The rows come from 4 hidden closed curves, with some noise, and rows from the same curve form a group. Each curve winds through 8 dimensions. The rows are also pushed far along 4 directions, which tell nothing about the answers.
Known rows, each followed by its group:
[-9 54 -30 36 -3 1 42 -82 -19 -12 26 -32 24 24 -25] : vazek
[-28 9 -21 3 13 22 18 34 36 3 -4 -11 9 -8 -25] : kuno
[-29 -7 -16 13 -7 27 27 -25 28 -42 23 21 13 -64 8] : Nis
[-50 50 -7 24 54 -32 -64 52 -1 32 -18 -30 26 -7 -6] : kuno
[-16 30 21 12 -5 -42 -24 -26 -35 -2 -32 -20 1 -1 20] : kuno
[48 -16 27 -1 -44 17 40 -68 -36 -48 -2 15 -5 -9 -12] : Lafu
[-42 2 -21 24 33 -11 -15 12 -6 25 16 10 23 26 0] : Lafu
[-24 34 -27 22 -25 11 2 -61 3 -18 27 -7 21 10 -34] : vazek
[-16 52 -2 13 2 -37 -2 -11 -12 18 -4 -20 3 41 3] : Nis
[-7 8 -51 1 19 -2 54 -14 6 11 -1 -38 -5 27 4] : kuno
[-25 30 42 18 2 -12 -79 -1 -6 16 -5 15 7 6 -6] : Lafu
[-11 -8 15 3 -40 31 34 -54 14 -23 27 47 -15 -4 -4] : Lafu
[19 32 -29 -2 -30 1 38 -70 -47 -15 -12 -30 3 -3 -44] : vazek
[-35 -25 56 27 -25 0 -43 15 0 -26 -9 54 46 -47 -4] : vazek
[3 23 -58 -2 27 -8 43 -8 5 19 -7 -58 -7 25 6] : kuno
[19 3 30 16 5 -6 -35 -20 -21 -10 11 13 11 10 -3] : Nis
[-23 -13 -36 0 -3 64 73 -36 49 -32 44 22 -20 -33 -4] : vazek
[-32 -58 23 5 -38 14 38 -27 -23 -34 -7 71 14 -71 9] : vazek
[4 8 6 -5 -46 -9 40 -58 -3 -29 -13 -6 -14 -4 11] : Nis
[38 -24 27 -16 23 14 49 65 52 6 2 7 -18 34 10] : Nis
[72 34 28 -10 -50 -35 27 -68 -47 -18 -25 -39 -10 19 4] : Nis
[-10 5 -16 -13 0 29 48 0 43 16 0 -11 -35 29 -3] : vazek
[-39 31 15 20 -9 22 -26 -26 9 -26 11 23 12 -46 -25] : Lafu
[42 27 -9 -21 7 -15 -18 -20 -23 6 10 -20 -40 35 6] : Nis
[-3 -22 45 17 -15 -10 -2 -8 -8 -5 -7 33 28 -10 2] : Lafu
[-2 -30 17 11 -4 3 -30 4 -23 -9 -8 23 29 -21 -14] : kuno
[-1 -8 -32 7 28 4 11 -10 13 -4 14 -23 -6 13 26] : Nis
[-23 -32 -14 -7 -7 1 1 15 0 5 18 40 1 -5 14] : vazek
[14 14 9 5 6 -5 -16 -3 -13 22 2 -2 12 29 -34] : Lafu
[16 -14 7 7 -16 12 -16 -23 -24 -14 -9 0 25 -9 -32] : kuno
[-34 24 -9 1 -6 9 -22 2 11 13 8 14 0 -4 -25] : Lafu
[33 43 4 -12 23 -15 -4 11 8 19 13 -24 -32 50 11] : Nis
[-30 16 -13 5 -2 13 2 8 0 4 -9 -1 3 1 -20] : vazek
[-21 12 -1 1 -1 -7 -46 -16 -10 1 6 7 -5 -24 2] : kuno
[-21 -22 29 24 -8 -2 7 -11 -1 -6 5 37 35 -13 -2] : Lafu
[-27 33 -44 -11 -5 4 11 -6 9 13 -4 -27 -25 27 -7] : kuno
[20 -14 -5 6 -2 11 12 -33 -28 -20 -2 -6 7 -1 -19] : kuno
[-54 -4 -1 17 23 -22 -9 16 23 8 -5 7 2 6 38] : Nis
[14 24 23 -3 -19 8 -32 -25 6 10 0 -2 -17 27 -17] : Lafu
[25 10 -15 5 4 4 -8 -53 -22 -17 14 -18 -14 27 -3] : Nis
[2 8 -15 -7 6 1 45 -9 32 -6 23 -2 -21 -1 26] : Nis
[3 -11 10 -13 -6 12 14 43 22 5 -23 -2 -1 6 -22] : kuno
[3 -3 -9 6 9 1 -31 -32 -27 6 17 5 -7 19 3] : vazek
[1 1 38 -1 -19 -4 14 4 -2 -12 -30 5 -3 -8 1] : vazek
[14 -14 20 -10 -54 35 43 -58 6 -31 19 42 -24 -1 -5] : Lafu
[-28 -6 7 13 -7 10 9 27 22 -3 -9 11 34 -29 -11] : kuno
[45 -17 0 -34 8 -20 -23 33 -27 43 -19 -14 -30 48 5] : vazek
[34 47 35 10 13 -20 -46 -23 -34 -7 -23 -34 -1 1 -21] : Lafu
[-51 8 -56 24 26 13 24 -26 6 13 42 9 11 35 -12] : Lafu
[23 -49 12 -45 -67 10 29 8 5 -11 -29 28 -29 -23 11] : kuno
[-36 -1 -30 5 19 18 53 11 65 28 46 20 -6 20 15] : Lafu
[49 21 42 -10 -15 -38 -72 -33 -72 -16 -20 -3 -20 -1 13] : Nis
[4 -7 -1 -3 9 -7 -38 -10 -18 11 13 10 -16 21 13] : vazek
[3 7 14 -12 7 -28 -46 17 -32 -3 -9 17 -10 -23 10] : Nis
[-5 -8 33 33 12 5 -28 -24 -23 -43 1 19 31 -52 7] : Lafu
[3 -9 -11 -6 4 10 34 24 26 -9 17 11 11 -28 -5] : vazek
[-21 17 -33 4 17 -12 2 29 6 22 23 2 10 19 9] : vazek
[-33 -30 -8 14 -61 10 29 -57 -35 -40 1 49 43 -67 -20] : kuno
[-40 11 4 15 21 -38 -47 43 -10 43 -17 -1 32 11 0] : kuno
[22 7 35 16 -10 -19 -16 -5 -47 -28 -17 10 37 -36 -11] : Nis

New rows. What belongs after each?
[-24 -9 53 19 -28 7 -14 -32 -15 -49 2 49 11 -56 2] : kuno
[0 -28 -1 8 12 29 9 -5 14 11 18 14 2 19 -3] : vazek
[-18 21 -7 10 15 -39 -51 10 -19 14 17 3 13 22 9] : vazek
[-37 3 15 12 22 -24 -30 9 16 10 17 22 -5 4 30] : vazek
[-51 39 -30 30 -40 10 1 -82 -38 -43 -16 -13 32 -40 -38] : kuno
[-49 12 29 23 10 -6 -30 -3 12 16 23 45 4 7 14] : Lafu
[-5 23 7 4 66 -10 -22 54 20 43 25 5 -18 42 14] : Lafu
[9 -1 28 -7 18 1 -20 24 7 -2 -4 7 -21 -25 28] : vazek
[26 3 9 5 3 1 15 1 -3 -5 13 8 19 -1 -22] : Nis
[-9 13 -37 4 -16 -22 -9 -67 -44 -6 6 -14 -6 20 7] : Nis
[-11 -36 1 -10 -19 40 40 6 32 -15 24 51 -19 -3 12] : Lafu
[-26 26 -26 9 -9 3 58 -19 24 0 17 -1 -1 32 -6] : Nis
[-36 -9 33 29 -23 -23 -1 3 -22 -24 -12 42 50 -45 15] : Nis
[-13 33 -9 8 60 -38 -47 52 -4 40 16 -7 15 1 7] : Nis
[15 7 28 -6 -26 -1 -5 -10 8 18 -1 12 -7 26 -5] : Lafu
[-10 -6 21 4 -28 14 8 -11 21 5 10 32 4 5 -7] : Lafu
[-8 -3 9 2 -22 -7 -9 15 6 4 -4 16 16 -6 10] : Nis
[28 -95 88 -18 -20 39 11 66 38 -32 -17 76 -18 -43 45] : vazek
[48 24 4 -10 0 9 52 -36 3 -10 7 -24 -26 24 -15] : Lafu
[0 13 -20 5 8 -2 47 8 18 -2 25 -3 8 13 7] : vazek
[6 -20 37 1 11 -4 22 23 29 19 5 24 -7 31 14] : Lafu
[-39 7 -15 18 -19 -5 -13 -31 -48 -10 -3 22 30 -31 -19] : vazek
[19 3 -5 -13 11 -2 -26 21 -9 17 11 -2 -14 10 4] : kuno
[23 -31 29 1 -4 -3 8 -16 -21 3 -10 13 5 -7 1] : vazek
[13 -13 17 9 -16 -1 24 -21 -2 1 1 11 18 14 -9] : Lafu
[19 3 71 11 -35 -21 -48 -40 -34 -16 -30 14 6 3 -6] : Lafu
[-5 66 -22 8 -25 18 5 -80 -12 -20 16 -21 -3 -14 -50] : Lafu
[8 22 17 -10 1 -3 17 1 19 11 7 1 -30 20 15] : Lafu
[-31 2 -49 23 50 1 -9 5 -8 21 37 -1 26 1 -4] : kuno
[53 -34 -16 -26 0 22 66 -17 13 19 8 -13 -33 44 -7] : vazek
[4 25 -17 13 21 -1 -11 12 -3 0 5 -23 19 2 -7] : Nis
[-27 7 10 1 -19 -32 -29 4 -10 3 -12 18 17 -41 12] : Nis
[-4 26 -2 16 18 5 -24 7 9 5 25 2 14 12 -9] : Nis
[-23 -8 14 15 -3 20 11 -23 28 -2 19 24 -2 24 -7] : Lafu
[11 26 -8 8 13 -2 17 -11 3 -16 20 -12 6 -15 0] : vazek
[35 -27 25 -14 -1 11 19 57 13 -14 -16 12 3 -14 6] : Nis
[56 36 -40 -13 13 12 31 1 13 18 21 -56 -20 72 -16] : vazek
[33 -46 33 -17 11 28 12 53 28 -8 7 35 -15 -13 19] : Lafu
[-32 -28 3 6 14 25 31 16 46 -4 41 56 6 -45 15] : Lafu
[-34 17 -28 8 21 -34 -41 17 -16 31 23 10 12 17 17] : vazek
[59 16 42 -15 -46 -56 -30 -14 -60 -17 -25 -8 12 -16 9] : vazek
[0 -12 1 -13 -36 28 2 -44 1 -16 18 34 -29 6 -7] : Lafu
[-7 21 -7 -10 -9 -9 -50 -30 -21 5 6 6 -22 -5 -3] : Lafu
[-22 27 -3 17 -33 31 -2 -63 10 -15 20 12 8 -3 -39] : Lafu
[70 -17 45 -39 -22 -36 -11 1 -59 20 -58 -16 -28 2 6] : vazek
[28 9 31 -5 10 3 1 2 -5 4 11 16 -20 12 0] : Lafu
[31 40 30 12 -28 -13 5 -73 -36 -43 -8 -16 0 -11 -7] : Nis
[17 7 17 7 3 -40 4 8 -16 22 -10 -9 19 30 7] : Nis
[18 8 -7 10 16 13 0 -16 -8 -5 24 1 5 -1 -5] : Lafu
[1 -21 37 6 -15 5 -18 26 16 -5 -9 23 21 -4 -7] : vazek
[-28 -6 0 7 -20 15 2 -2 14 7 12 32 16 -3 -13] : Lafu
[-8 -8 22 14 25 -37 -23 37 1 33 0 12 22 27 20] : Nis
[-21 -20 22 20 -7 3 11 -20 8 -6 8 30 26 -26 1] : vazek
[-56 -7 6 8 -12 -31 -31 -8 -23 -10 6 52 6 -44 32] : Nis
[-29 9 11 35 20 3 -41 -24 -12 -12 35 34 26 -4 -1] : Nis
[-31 0 -45 -1 12 -5 7 21 22 23 40 17 2 18 12] : vazek
[59 -23 17 -29 -46 -5 42 -18 -31 -14 -32 -9 -7 -3 -17] : kuno
[0 11 0 12 23 -30 -56 -1 -41 14 8 -1 11 29 -2] : vazek
[18 -6 7 -20 6 3 20 16 9 6 -8 0 -21 -28 10] : vazek
[9 17 10 26 20 3 -10 -32 -19 -27 8 -10 15 -15 -4] : Lafu
[7 6 3 11 0 -14 42 -21 9 -5 6 -9 3 16 17] : Nis
[-40 18 -29 0 -4 -3 27 -17 21 7 30 19 -17 22 15] : Nis
[38 -4 20 -6 5 11 49 21 26 -8 3 -2 -7 24 -3] : Nis
[32 -26 25 -10 17 22 29 28 37 -14 13 10 -25 7 22] : vazek
[-8 -60 62 13 -31 25 -10 -1 0 -28 -11 63 24 -48 7] : vazek
[31 11 5 -5 16 10 14 -14 13 -11 15 -17 -28 18 7] : vazek
[1 24 -3 19 45 -12 -42 25 -6 24 12 -21 23 5 2] : kuno
